There are 3 ways to turn a row about zero (a turn may also mirror it). The second row of each pair is the first, turned, with some noise. The first 27 pairs use one turn. New pairs use 3 turns, one after the other, and a turn may come again.
Some pairs, each with its turns in order after it:
[-1.97, 2.35, -0.85, 1.46, -0.54, -2.80, -0.19, 3.50]
[0.37, -0.70, -0.04, 0.57, -1.69, 2.03, 0.86, 5.20] | z_10

[-2.52, 0.77, -2.12, 0.43, -0.72, 4.03, 0.50, 2.57]
[-1.61, 1.68, 3.03, 1.72, -1.67, -2.87, -0.83, -1.00] | z_606

[-2.76, 2.59, -0.57, -0.91, 3.19, -0.05, 1.63, -4.00]
[4.18, -2.55, -1.39, -1.21, 0.51, -0.16, 3.61, 0.91] | z_476

[3.48, -3.05, -2.66, -0.31, 1.10, 1.69, 2.34, -1.11]
[-4.10, 2.10, -3.38, 0.25, 0.99, -0.88, 1.74, -0.97] | z_606

[-2.96, 1.94, 3.55, -4.15, -1.89, 1.75, -1.27, -0.71]
[-5.39, 2.17, -0.57, -2.25, 3.06, -2.32, 0.83, 0.85] | z_10

[-1.84, -1.55, 1.63, 0.11, -3.52, 3.00, 1.80, -3.85]
[0.14, 1.42, -0.08, -2.94, -1.80, 0.17, 3.28, -4.33] | z_476

[-1.04, 3.21, -0.20, 0.32, -0.39, 1.99, 3.50, -0.58]
[-1.09, 3.19, 1.08, 2.71, 1.42, 0.43, 2.58, 0.88] | z_10

[-2.74, -1.82, -0.31, -0.78, -3.50, -3.99, 1.19, -3.14]
[3.24, 3.39, 0.17, 2.45, -0.24, 2.46, 2.09, -3.43] | z_476

[1.52, 2.54, -0.93, -3.20, 3.12, 3.79, -0.14, 1.50]
[-2.62, -4.92, -0.60, 0.02, -0.09, -1.52, -0.13, 1.33] | z_476

[2.46, -1.24, -2.19, -1.41, -0.27, -4.11, 2.45, -0.63]
[-0.66, 0.59, 0.21, 3.54, 3.69, 3.39, 0.71, -0.97] | z_476

[1.77, 2.06, -2.84, 2.45, -3.19, 2.07, 3.53, 4.01]
[-1.89, -1.51, -2.58, -1.57, 2.93, 0.25, -4.87, -3.26] | z_476

[-3.36, -0.60, 2.86, -0.21, -3.32, 3.27, -1.86, -0.58]
[1.74, 1.38, 2.17, 2.21, -2.81, -0.95, 0.37, 3.99] | z_606

[-2.45, 1.26, -1.99, -0.83, 3.18, -4.19, -0.01, -2.73]
[3.99, 0.04, -0.23, -1.36, 1.17, 2.07, 2.39, -4.76] | z_606

[2.55, -3.61, 2.74, 2.43, -0.99, -2.06, 0.35, -2.03]
[-0.19, 1.96, -1.97, -2.60, 1.15, 2.94, 0.33, 4.40] | z_606

[-0.32, 1.39, 1.96, 2.86, 2.69, 0.97, 0.65, -1.63]
[1.32, 0.26, -1.11, -2.72, 1.10, -1.41, 1.75, 2.21] | z_476

[-0.74, 1.66, -2.87, 1.74, -2.16, -3.50, -2.45, 1.38]
[0.65, -1.51, 1.44, -0.30, -3.55, -1.09, 0.15, 4.85] | z_10

[2.22, 0.79, -2.12, 3.12, -1.86, -3.52, -2.61, -2.96]
[4.52, -0.27, 3.07, -1.55, -2.11, -2.88, -0.74, 2.09] | z_10

[0.02, 4.19, -1.82, 3.94, 1.48, -2.62, 0.87, 1.39]
[0.50, -0.15, 2.55, -1.46, 3.82, 0.74, -3.11, -3.51] | z_606

[-3.68, -0.41, -0.06, 2.06, 0.23, 2.97, 2.75, -2.44]
[-1.31, 2.95, 3.26, 3.38, 1.83, 1.72, -2.31, -0.77] | z_10

[-3.21, -2.84, -3.34, 4.08, 2.63, 0.92, 2.15, -2.18]
[4.64, 0.14, 3.96, -4.34, 2.48, 0.07, 0.27, -0.41] | z_476

[0.67, -2.82, 2.54, -3.73, 3.95, -3.31, -3.56, -3.41]
[2.96, -2.56, -4.71, -1.71, -2.97, 4.79, 3.10, -0.32] | z_606

[-1.51, -0.61, 1.79, -2.81, 0.07, -0.99, 0.19, -1.59]
[1.31, 0.07, 0.22, 2.12, -0.75, -1.22, 2.80, -1.22] | z_476

[0.18, 2.09, -1.92, 2.02, -2.49, 3.50, 3.59, -2.78]
[0.45, 4.80, 2.64, 3.59, -0.84, -1.90, 1.87, -1.95] | z_10

[-0.99, 4.02, 0.75, -0.63, 0.06, -4.04, 1.65, -1.11]
[0.93, 0.14, 0.45, 0.86, 2.83, -1.23, 1.82, 4.96] | z_10

[-0.70, -3.95, 2.88, -3.10, 2.70, 3.28, -2.18, 1.69]
[-4.26, -2.46, -2.68, -2.33, 1.64, 2.61, -1.87, -3.83] | z_10

[-3.01, -4.01, -2.29, 1.35, -3.56, 0.22, 1.01, -2.60]
[1.10, 4.80, 1.95, 1.18, 1.41, 0.07, 4.89, 0.82] | z_606

[-3.37, -0.96, 2.80, -3.74, 2.10, 3.71, 3.83, -3.27]
[3.81, 3.26, -3.56, -0.63, -4.46, -3.96, 0.85, -0.49] | z_606

New pairs. What belongs after each?
[3.00, 2.16, -2.77, 0.22, -3.09, -2.16, -0.49, -0.03]
[-0.51, 3.67, 3.29, -1.82, -0.28, -0.03, -0.47, 2.55] | z_476 z_606 z_10

[-1.87, 0.60, -0.05, 3.20, 3.34, -2.47, -3.18, 0.15]
[-1.63, 0.24, -0.67, 1.60, 2.72, -4.35, 3.38, -0.86] | z_476 z_10 z_606

[-3.26, -1.76, 2.58, -2.76, -1.24, 2.98, 3.86, 1.36]
[-0.31, 3.21, -1.13, -1.04, -0.35, -6.63, -0.89, -0.03] | z_10 z_10 z_476

[1.76, 1.57, -2.65, -3.18, 3.81, 3.20, -2.33, 2.79]
[3.10, -4.33, 2.78, 1.47, -1.17, 4.13, -1.97, 3.08] | z_606 z_10 z_606

[-3.19, -2.08, 0.54, 2.65, 1.61, 2.09, -2.61, 0.47]
[1.80, -1.02, -1.50, -2.16, -2.69, 2.48, -0.87, 1.68] | z_606 z_606 z_10

[-4.09, -1.90, -3.29, -0.72, -2.29, -2.62, -2.49, 2.45]
[3.41, -1.73, 1.62, 4.36, 0.65, 2.58, -1.34, 3.08] | z_10 z_476 z_606

[-3.02, 1.25, 3.77, 3.24, 2.55, -0.53, -2.22, 2.96]
[2.07, -0.25, 4.50, 0.09, 3.97, 0.73, 3.31, 3.32] | z_10 z_606 z_606

[-3.94, 1.12, 4.00, 0.71, -0.52, 1.46, -2.17, 2.62]
[0.24, -3.32, 0.73, 3.58, 1.09, -1.85, 3.63, -2.91] | z_606 z_10 z_606

[-3.49, 3.83, 3.21, 1.06, -2.91, -1.25, 1.55, -2.83]
[1.86, -0.99, -3.56, 3.46, 0.08, -3.82, 1.12, -4.25] | z_606 z_10 z_10

[3.85, 2.83, 4.00, 0.64, -2.75, -0.70, -3.34, -1.67]
[3.44, -2.87, -2.08, 3.97, -1.22, -0.76, -3.89, -1.63] | z_10 z_606 z_10

[-1.76, -3.75, -4.12, -3.30, 3.74, 1.25, 0.12, -3.12]
[-1.53, 3.05, -5.64, 2.87, -0.73, -0.90, 2.01, -3.47] | z_606 z_476 z_606

[2.32, 2.97, -3.67, -2.41, -2.61, -1.13, -1.71, -0.89]
[-2.21, -2.14, -1.80, 3.06, 0.40, -3.25, 1.67, 2.60] | z_606 z_476 z_476

[-2.01, 1.33, -2.94, -2.36, 4.09, 3.41, -2.04, 2.16]
[2.34, 1.02, -1.50, -0.74, 5.24, -3.65, 1.11, 1.03] | z_10 z_476 z_10

[2.98, 1.47, 3.56, -2.77, -3.71, 3.95, 0.73, 1.62]
[-2.08, 1.47, -2.90, -1.95, -4.02, 0.62, -1.73, 5.08] | z_606 z_476 z_476

[1.57, -1.37, -0.44, -2.08, 2.87, 4.02, -1.08, -0.83]
[-1.17, -0.30, -1.16, 4.56, 2.24, -0.89, -0.67, -2.36] | z_476 z_606 z_476

[-0.35, 3.36, 3.12, 0.97, 0.04, 3.22, 0.30, -1.27]
[-1.34, -2.72, -1.38, 0.05, 0.54, -2.29, 2.71, 3.55] | z_606 z_10 z_606

[0.26, -1.53, 3.18, -3.22, 3.28, -4.05, -0.33, 3.75]
[1.68, 0.26, -1.62, -2.53, -4.91, 1.80, 0.05, 5.01] | z_10 z_476 z_606

[-4.09, -1.55, 1.58, -1.60, 2.98, -2.89, -1.36, -0.57]
[-1.68, 1.77, 2.97, 4.56, 2.63, 0.42, -2.40, 0.48] | z_606 z_476 z_10

[2.45, -0.39, -4.17, 0.00, -1.45, 0.73, 1.57, -3.75]
[1.48, 3.49, -0.99, -2.35, 1.21, 3.96, 0.75, -2.21] | z_606 z_10 z_10

[3.75, 3.67, -3.36, -2.19, -2.95, -1.54, 2.69, 0.65]
[3.19, 3.74, -0.46, 1.16, -2.17, 2.80, -0.88, 5.04] | z_476 z_10 z_606

[2.82, 2.18, 3.54, -1.87, -0.89, 2.83, -0.64, -2.10]
[-1.81, 0.82, -0.46, -4.98, -0.27, 1.29, -1.62, -2.67] | z_10 z_10 z_606

[-2.71, 1.24, -1.70, -0.97, 2.54, -3.31, 1.42, 0.39]
[2.12, -4.60, 0.24, -1.40, -1.52, 2.40, -0.76, 0.74] | z_10 z_476 z_606

[-0.01, -2.65, -3.69, 2.06, -0.09, 4.05, 3.64, -1.21]
[2.41, 3.12, -1.24, 0.61, 5.06, -3.09, 0.08, -3.39] | z_476 z_476 z_476

[0.03, 2.20, -3.29, 0.69, 0.08, -0.87, 2.37, 0.17]
[1.09, -2.35, -0.18, 0.72, -1.20, 1.59, -0.94, -3.54] | z_10 z_476 z_606

[3.44, 0.59, -2.90, -0.23, -2.67, -3.32, 4.22, -3.25]
[0.07, -5.62, 0.54, -2.39, -1.12, -2.51, -3.56, 3.45] | z_10 z_476 z_476

[3.09, -0.66, -3.20, -2.06, -1.01, -1.71, 4.05, -3.88]
[0.18, -2.35, -4.40, -4.83, -0.98, -0.88, 3.01, -0.47] | z_476 z_476 z_606

[3.91, -2.04, -0.35, -2.73, 3.88, -1.87, 0.06, 0.04]
[4.00, -0.29, 1.72, -2.12, -0.68, -2.26, -3.55, -2.34] | z_10 z_10 z_10

[2.50, 1.67, 2.60, -0.67, 1.51, 1.53, -3.76, 2.16]
[1.05, 4.31, -1.92, -2.78, 0.25, 0.30, 1.09, 1.02] | z_10 z_476 z_606

[-3.08, -1.49, 1.32, -1.37, 3.47, 2.48, 2.18, 0.49]
[-3.52, -2.19, -0.05, 0.86, 0.87, 2.94, 0.15, -3.14] | z_476 z_10 z_606

[0.35, 1.81, 1.55, 2.39, 1.41, -2.97, -0.25, 4.00]
[-1.80, 1.53, -4.25, 0.26, -2.16, -0.91, -0.54, -2.35] | z_476 z_10 z_10

[-0.15, -0.10, -0.32, 3.41, 0.00, -2.40, -1.94, -0.84]
[-1.56, -0.22, -1.44, 0.69, -2.78, 1.84, -1.71, 0.29] | z_10 z_606 z_10

